Every row belongs to one group in each of 4 separate groupings. Each group adds its own fixed numbers to the row, and there is some noise. The rows also spread widely along 9 directions, which tell nothing about the answers.
In the rows, zero is written as 128.
Known rows, each followed by its group in each grouping:
[178 112 179 117 116 117 118 116 102 114 182 112  92 118 145 159  66 161
  89 113 115 137 122 112 148] -> (0) B S begu
[117 106 157 103 126 118 124 123 124 133 127 123 120 114 133 149 101 138
 127 157 121 116 126 102 140] -> (3) U D Zudu
[ 97 110 106 128 167 103 163 124 111 158 132 119 110 140 140 139 115 112
 152  88 110  99 149 111 123] -> (0) G D Zudu
[126 143 131 125 112 113 113 160 151 106 105 144 128 132 123 110 157 153
 162 134 128 114 129 131 114] -> (4) J X begu
[103 119 159 108 115 129 134 178 137 181 148 145 114 118 124 192 101 111
 129 146 129 148 108  95 159] -> (3) E H Detap
[139 140  80 141 152 112 141 108 119 116 131 145 134 139 138 108 148 147
 149 118 122 142 128 164 129] -> (1) J K Detap
[108 124 149 108 138 107 152 127 107 146 200  89 111 135 154 115  80 135
 112 116 146 104 154 141 157] -> (2) E K Detap
[ 84 134 129  98 162 101 138 233 102 139  75 135 160 158 108 106 147 113
 144 163 108  85 131 175  71] -> (1) U F begu
[114 131 153 124 126 125 131 166 141 142 144 128 140 135 137 118 133 142
 129 156 142 117 127 150 138] -> (2) G H Zudu
[151 116 127 104 184 112 142 120  53  79 145 134 151 154 101 139 113 112
 131 112  86 105 127 159  87] -> (4) B S Zudu
[145 138 112 143 126 116 123 138 138 152 121 133 114 133 169 117 115 170
  98 126 134 165 115 158 140] -> (1) B X Detap
[135 142 105 157 135 117 141 162 133 165 115 154 118 137 143 151 139 137
 135 107 112 159 111 142 129] -> (1) B F Zudu
[128 102 122  97 187 113 153  94  72 131 150 114 121 134 139 128  83 121
 109 129 118 124 141 126 136] -> (3) J D begu
[116 122  89 131 190 121 171  96 106 147 180 134 139 141 125 125 138 115
 137 121 138 144 125 154 148] -> (1) G H Detap
[149 144  92 148 127 134 118 148 131 141  87 190 145 126 130 162 155 136
 133 135 105 189  83 155 132] -> (1) J F Detap
[114 140 129 132 109 121 121 141 139 145 128 149 135 126 150 124 135 152
 134 136 123 140 112 160 146] -> (1) G D Detap
[159 118 110 111 148 133 112 154 132 120  85 147 146 125 123 124 141 153
 111 194 132 148 111 129 109] -> (2) E F begu
[158 129 133 120 173 116 147 123  89  93 184 111 145 134 126 100 129 153
 111 140 134 122 126 183 130] -> (1) G F Zudu
[119 123 146 103 140 100 125 164  69  94  95 138 157 155 125 123 112 126
 127 132  74  82 131 180  76] -> (1) G S Zudu
[114 115 112 118 147 113 146  93 113 126 140 149 139 125 121 136 129 122
 154 138 114 123 121 123 138] -> (1) G K begu
[143 132 132 118 116 111 122 176 135 100 113 149 137 139 104 140 150 132
 162 128 106 109 126 131  99] -> (4) G H Detap
[110 137 116 143 116 116 132 108 154 143 133 146 130 122 147 121 142 156
 155 134 133 135 119 136 153] -> (1) B K Zudu
[190 134 150 116 120 122 120 165 103  55 163 162 147 131  71 166 156 122
 171 134  94 121 110 130 104] -> (4) G K begu
[112 105 143 126  92 118 108  91 137 150  68 157 123 117 171 137  93 163
 102 137 112 142 114 110 156] -> (4) U H Zudu
[126 150 147 139 100 121 128 191 149 158 144 139 111 129 134 147 131 139
 137 111 131 143 112 138 147] -> (4) U F Detap
[144 132 107 140 112 105 134 125 103 134 129 146 111 139 150 150 104 140
 128  86  95 141 128 136 135] -> (1) E K Detap
[159 123 112 122 168 116 139 136  94  93 127 137 139 145 115 133 134 130
 137 127 105 123 128 147 101] -> (3) G X Zudu
[110 136 168 129 102 110 133 145 128 121 177 120 115 131 124 146 121 126
 166 103 116  95 144 123 140] -> (2) U D Zudu
[114 132 105 118 149 127 131 193 142 158 121 141 135 130 113 145 156 124
 145 164 129 143 113 134 118] -> (1) E D Detap
[137 114 129  99 156 120 128 140 112 100 140 131 145 127 107 144 131 126
 144 149 113 110 124 134 110] -> (0) G D Detap
[171 130 125  95 136 118  92 162  98  53  66 159 168 147 103 118 144 154
 131 168  85 111 112 174  59] -> (4) B S Detap
[127 137 142 109 145 117 125 142 133  96 157 124 142 123 112 103 151 151
 147 167 147 116 127 150 126] -> (1) J X begu

New rows, each followed by its group in each grouping:
[166 114 143 145  81 118 122 124 154 151 126 137  86 107 157 167  96 159
 115 108 113 153 116  79 161] -> (4) G K Zudu
[116 106 137 106 147 118 131  67  97 122 153 119 136 117 155 118  93 152
 103 149 130 125 127 137 159] -> (1) E D Zudu
[ 62 131 117  90 177 120 139 168  99 153 119 141 180 148 128  90 143 122
 132 191 142 106 118 186 121] -> (1) E K begu
[138 129 128 142  86 136 108 129 151 155  96 183 134 118 147 162 131 142
 131 151 113 168  94 116 154] -> (2) G K begu
[104 146 125 131 148 126 153 141 112 136 200 145 134 140 107 142 153 108
 177 104 136 126 122 134 152] -> (4) E D begu
[138 130 164 116 102 114 115 118 119 102 156 126 130 128 141 112 109 160
 125 144 130 111 134 145 144] -> (2) U K begu
[100 124 150 116 139 103 140 114  84 130 144 133 143 145 147 123  96 135
 121 114 109 106 134 166 133] -> (1) B H Zudu
[138 102 154 105 112 107 124 148 113 122 109 132 114 133 121 175  87 120
 121 125  91 114 137  98 111] -> (2) U H Detap
[145 119 169  96 140 116 124  95 136 105 208  85 118 104 141 105  94 180
  99 170 169 124 133 139 162] -> (1) B X Detap
[170 141 162 143  61 111 115 149 171 107 168 135  95 107 128 147 135 170
 160 126 125 130 124 100 153] -> (1) G K begu
[131 107 147 116 140 107 143 127 103 149 137 102 102 134 161 121  74 146
  93 111 118 111 138 126 132] -> (4) G S Zudu
[108 157 114 136 153 131 138 149 119 120 138 156 156 148 117 121 171 125
 174 133 122 126 112 174 124] -> (3) J S Zudu
[106 142 122 140 117 120 129 115 106 153 126 160 136 143 163 125 112 132
 130 105 115 139 122 160 154] -> (2) J K begu
[135 118  74 113 220 136 149 152  71 150 131 135 152 158 134 125 129 118
  94 140 127 161 114 180 113] -> (0) E D Detap
[ 94 109 116 111 169 123 156  94 126 172 152 126 134 119 143 133 106 117
 119 146 145 133 124 124 159] -> (2) G F Detap
[121 120 119 121 132 116 136 121 135 125 130 145 134 134 119 144 135 123
 156 132 118 118 134 119 126] -> (2) G H Detap
[184 122 176 125  85 114 114 148 140 119 174 103  84 109 148 150  82 175
  95 130 122 140 121 116 148] -> (1) G S Detap
[157 119 145 118 135 108 130 120  83  96 136 138 139 130 130 140 105 141
 112 123  94 122 120 156 120] -> (1) G F Zudu
[125 162 109 152 137 142 128 147 108 122 158 184 170 153 120 127 179 120
 167 122 117 152  99 191 137] -> (2) G D begu
[146 119 156  96 125 119 127 119 122  93 195 123 132 106  98 160 118 134
 144 159 130 121 121 112 148] -> (1) E K Detap
[144 136 123 124 135 110 135 204 121 129 116 155 129 137  93 179 141 110
 158 120  90 131 115 129  92] -> (1) B F Detap
[152 136 100 129 167 114 141  98 107  82 164 130 146 135 116 102 152 153
 143 133 131 131 127 176 126] -> (1) U F Detap
[125 141 134 130 154 135 138 178  84 146 158 159 148 150 122 164 130 106
 119 113 116 155  97 164 134] -> (4) E X Zudu
[123 137 120 137 149 104 157 187 106 148 146 121 112 146 126 141 126 120
 143  94 111 116 138 142 114] -> (1) E F Zudu
[108 128 114 131 145 130 146 103 132 139 155 155 151 124 123 136 152 123
 164 137 133 133 108 133 159] -> (4) G K Zudu
[158 105  98 116 147 112 116 149  76 107  46 156 142 149 138 146 107 136
 105 127  71 125 123 139  81] -> (0) E K Zudu
[148 124  82 123 201 114 150 109  98 103 117 116 143 143 133  74 142 153
 120 134 136 122 140 170 108] -> (4) J F Zudu
[156 124  94 112 183 116 120 125  54  89  82 162 174 162 133 102 127 143
  97 149  92 141 113 205  80] -> (1) B X begu
[138 149 116 157  82 114 123 142 131 147 134 161 110 133 157 153 120 150
 137  89 105 157 113 144 155] -> (1) E K Detap
[125 113 117 107 161 113 127 128  95 113  82 138 147 135 130 124 118 136
 120 154  96 114 124 150  96] -> (1) J S Zudu
[110 117 175  99 148 122 140 180 158 173 176  89 119 102 131 128 113 152
 106 193 172 128 118 120 155] -> (1) B F Zudu
[ 99 146 114 120 139 133 112 116 105 123 105 165 174 147 153  77 148 160
 123 160 136 134 101 199 136] -> (4) E S begu
[120 127 130 129 155 118 156 150 115 158 172 120 112 145 133 131 115 116
 136 114 128 119 135 130 131] -> (2) G S begu
[138 125 154 116  71 114  87 131 140 112  83 154 124 113 151 136 109 176
 115 156 111 133 115 116 134] -> (1) E X begu
[107 128  60 155 158 124 149 125 135 196  94 159 124 144 171 125 135 133
 123 107 127 165 112 148 147] -> (0) G K Detap
[106 149 143 115 123 126 106 196 107 128  98 166 165 150 132 124 147 138
 137 148 108 122 104 188 107] -> (0) B D begu
[144 152 120 159 121 120 137 138 147 129 158 140 117 123 134 130 154 155
 155 109 132 147 121 147 151] -> (1) J F Zudu
[134 126 140 112 144 116 133 108 128 106 184 128 132 119 109 149 127 135
 147 141 134 131 120 127 140] -> (1) B X Detap
[150 136 108 131 172 110 158 145 117  77 185 112 123 146  79 122 174 119
 197 102 121  92 153 127 100] -> (4) U D Zudu
[ 72 118 124 119 140 112 143 128 116 170  90 152 146 133 147 132 117 115
 137 122 113 111 119 135 136] -> (4) G F Zudu
[ 82 117 110 129 136 117 127 134 112 181  63 150 135 146 184 119 102 146
  97 122 118 132 123 149 137] -> (0) E H Zudu
[ 79 126  91 123 168  99 169  87 132 138 172 113 119 139 127 108 138 123
 177 104 144  97 160 123 144] -> (1) E H Detap
[128 142 108 126 153 151 127 136 135 136 162 159 156 132 110 145 162 125
 147 168 143 161  95 153 143] -> (2) E S Detap
[146 118 119 116 154 113 143 126 136 117 141 123 120 122 114 140 133 140
 155 153 128 119 134 102 124] -> (3) B K Zudu
[157 118 133 126 144 122 127 131  85 122 132 129 126 139 148 129 101 147
  93 120 109 144 120 152 129] -> (4) U D Zudu
[135 128 140 124 127 120 128 123 115 128 140 139 135 138 152 102 120 158
 113 133 136 133 120 158 147] -> (4) G H begu
[138 127 104 104 153  99 139 128 107  74 141 124 142 140 101 115 144 133
 167 134 109  87 149 144  95] -> (1) E K Detap
[ 87 133 123 134 123 114 127 130 103 141 104 177 137 147 135 162 128 108
 158  87  92 124 115 134 129] -> (0) U X begu
[ 89 149 108 135 132 133 120 137 126 151 106 175 165 143 144 120 155 139
 137 152 122 151  90 192 139] -> (1) U S Detap
[140 126  95 110 170 105 153 186 132 119 118 115 114 142 100 129 147 121
 169 139 118 102 151 115  88] -> (3) J K Detap
[ 94 118 114 126 162 123 158 142 120 186 139 138 127 125 130 161 119 110
 129 136 131 145 112 116 150] -> (1) E F Zudu
[116 111 144 120 155 129 149 115 117 166 163 121 123 124 155 132  97 139
  99 147 148 144 120 132 171] -> (3) G H Zudu
[104 122 137 116 154 103 164 171  92 153 155 127 110 152 111 157 108  87
 157  85  98  94 138 113 109] -> (4) G S begu
[ 55 118 129 128 108 111 133 140 142 196  61 159 127 136 155 157 109 106
 149 120  94 104 123 105 127] -> (2) G S Zudu
[134 140 136 103 143 128 111 148 100  81 133 149 169 140 109 116 150 142
 143 169 117 120 114 183 115] -> (3) U D Detap
[117 109 165  86 135 114 127 151 128 135 154 113 124 116 124 153  93 132
 122 157 132 107 125 112 135] -> (0) B K Detap
[131 121 112 121 145 113 134 119 101 120 114 142 126 144 128 136 116 129
 130 110  99 125 123 139 114] -> (4) U S Detap
[122 150 148 109 108 135  99 174 154 108 132 156 161 124 112 126 164 153
 147 177 144 135  98 157 134] -> (4) E X Detap
[145 130 113 110 188 129 144 157 107 136 154 122 135 144 122 122 128 135
 115 161 138 144 115 163 116] -> (3) B S Detap
[132 135  95 149 131 120 140 148 134 173  99 150 112 141 168 114 127 151
 124 124 127 155 120 143 143] -> (3) G K begu
[162 117 149  88 169 121 129 119  96  68 195 114 143 122  92 144 122 133
 137 151 125 113 127 138 119] -> (0) B D Detap
[161 135  84 150 133 105 125  57  98  94  92 163 130 144 159  94 129 169
 132  84 102 140 129 159 125] -> (4) B F begu
[133 140 113 133 131 117 124 150 138 119 112 145 137 138 132  98 156 158
 148 150 123 122 119 159 111] -> (1) G S begu
[159 152 158 132 113 130 116 166 136  88 186 136 143 127 110 127 162 164
 146 155 142 136 113 163 141] -> (1) E H Zudu
[156 133 152 126  92 104 114 161 130  89 121 134 120 129 117 149 125 142
 160 118  94  99 144 117 106] -> (2) J K Zudu
[157 113 149 112 134 124 116 135 102 116 134 124 129 130 140 142  93 147
  87 147 121 139 124 133 127] -> (2) E X Zudu
[112 126 121 144 128 106 150  85  94 163 155 117  94 139 188 126  75 146
 112  68 120 131 146 133 169] -> (3) E D Zudu
[ 94 133 117 132 144 131 131 136 132 177 117 151 145 133 165 123 128 144
 116 147 140 149 103 161 156] -> (0) B K Zudu
[ 91 111 137  95 134 101 142 129 131 135 128 114 123 126 125 124 109 125
 148 138 127  87 146 109 129] -> (4) U K Detap
[114 152 142 118 150 113 139 162 104  98 186 132 141 152 102 134 145 119
 175 100 114  93 130 171 110] -> (0) B S Detap
[ 92 137 121 124 150 122 139 174 124 162 130 151 144 148 130 141 139 120
 142 126 128 132 114 158 129] -> (0) B H Detap
[152 130 168 112 113 119 115  87 131  75 194 135 139 112 117 120 132 171
 142 161 144 127 119 140 158] -> (1) B H begu
[167 129 172 120 105 146  96 150 131  95 147 153 156 120 119 146 135 162
 107 186 132 158  94 155 143] -> (2) U H Zudu
[149 123 112 113 177 118 131 144  88  92 122 134 159 155 126  87 145 149
 119 148 125 115 129 184  98] -> (0) G H begu
[113 123 149  96 147 111 126 164  99 116 130 102 144 145 139  95 111 143
 115 156 127  84 150 163 107] -> (2) E D Zudu
[106 118  94 101 186 110 137 145 117 125  92 123 159 144 133  81 143 143
 121 175 135 109 132 176  95] -> (1) G X Detap
[154 124 146 131 124 117 135 124 100 147 166 125 103 128 165 147  77 153
  78 108 124 165 120 152 163] -> (1) J H Detap
[107 143 114 148 165 135 153 160 131 160 171 156 142 144 116 155 165 114
 162 116 139 150 107 149 147] -> (0) B H Zudu
[127 149 137 130 128 108 134 182  88 133 130 148 144 151 142 128 118 131
 116 103  99 129 113 200 118] -> (1) G F Detap
[109 125 122 132 114 130 125 132 157 139 116 159 136 126 118 159 151 126
 167 146 124 131 119  98 138] -> (2) E H Zudu
[ 97 129 129 126 153 117 154 122 118 162 173 127 117 140 134 136 114 115
 146 115 133 120 133 127 142] -> (2) B S begu
[149 112 138 118 147 134 125 186 129 142 111 140 125 124 117 172 128 128
 115 157 119 152 108 111 120] -> (0) J H Zudu
[145 125 115 108 172  97 147 174  64 108 121 123 135 157 121 113 114 126
 118 117  98 104 143 166  83] -> (1) E F begu
[109 117 162  90 126 107 120 166 119 116 106 115 149 131 139  97 113 150
 120 169 124  79 134 152 111] -> (4) G K Zudu
[123 147 136 150 103 117 137 145 159 134 172 141 123 120 128 138 156 144
 174 121 132 127 120 134 156] -> (1) G K Zudu
[128 150 159 141 106 138 108 191 140 155 132 143 127 130 156 134 130 160
 112 137 132 149  98 168 147] -> (0) J S Zudu
[145 155 117 121 137 128 103 175 122  88  99 157 166 147 121  97 167 159
 134 155 124 136 109 195 100] -> (4) J X Detap
[129 131 115 110 160 122 121 109  69  89 128 146 168 156 149  95 120 155
 101 134 121 127 122 209 123] -> (0) E H Detap
[163 112 108 131 148 112 146 132 121 140 140 120  98 129 131 152 109 136
 117 117 108 144 126 115 120] -> (1) G S Detap
[168 144 102 148 130 130 131 133 120 123 157 151 122 138 138 122 144 155
 131 116 134 165 111 146 148] -> (4) E K begu
[109 142 137 132  96 125 106 152 142 161  97 175 139 131 149 155 125 140
 126 127 115 158  94 145 146] -> (4) B X Detap
[127 134 143 114 159 131 133 191  98 116 147 150 159 144  88 159 151 104
 145 143 113 130 104 152 109] -> (4) U X Zudu
[187 114 123 110 146 134 110 125 114 100 132 133 134 116 133 138 116 164
  91 166 129 163 107 144 134] -> (0) J K Detap
[168 141 116 128 131 102 138 157 143  95 154 114 105 136 112 123 143 153
 170 117 122 108 149 124 108] -> (3) B K Detap
[148 147 121 161 114 108 143 134 115 118 149 146  96 146 127 156 131 124
 172  46  89 124 134 125 124] -> (4) J S Zudu
[113 111 122 108 173 116 141 128 130 151 121 111 123 129 143 117 112 145
 114 162 145 125 134 122 129] -> (3) B X Zudu
[154 111 103 117 159 103 136 115  85  94 106 133 123 150 127 140 107 127
 131  94  80 104 139 136  87] -> (0) G S Detap
[143 130 108 150 162 130 148 132 125 134 169 132 112 136 118 149 145 129
 150 105 126 145 119 127 136] -> (0) U S Zudu
[143 145  97 145 147 112 156 163 129 137 172 129 110 143 119 126 155 133
 163 112 133 134 134 133 131] -> (1) E K begu
[ 77 144 104 124 180 123 156 111 136 149 182 125 147 132 129  99 157 128
 156 142 166 131 126 168 156] -> (1) J X Detap
[ 68 135 131 122 145 114 148 188 117 185 135 125 118 152 145 129 117 115
 141 108 128 103 133 139 128] -> (0) E S begu
[ 96 123 123 110 160 113 137 161  81 149 121 131 135 153 146 122 108 120
 120 119 113 110 133 155 118] -> (0) E D begu
[112 107 140 111 117  96 122 114 103 149  52 138 116 130 174 133  65 151
  97 120  92 110 135 122 121] -> (3) B F Zudu
[ 96 140 146 124 133 123 140 151 116 162 154 144 139 134 142 142 119 127
 137 137 130 131 111 153 157] -> (3) B K Zudu
[169 128  98 151 133 111 127  62 106  85 122 155 132 138 147 115 133 169
 132 104 103 145 128 156 128] -> (1) B H Zudu
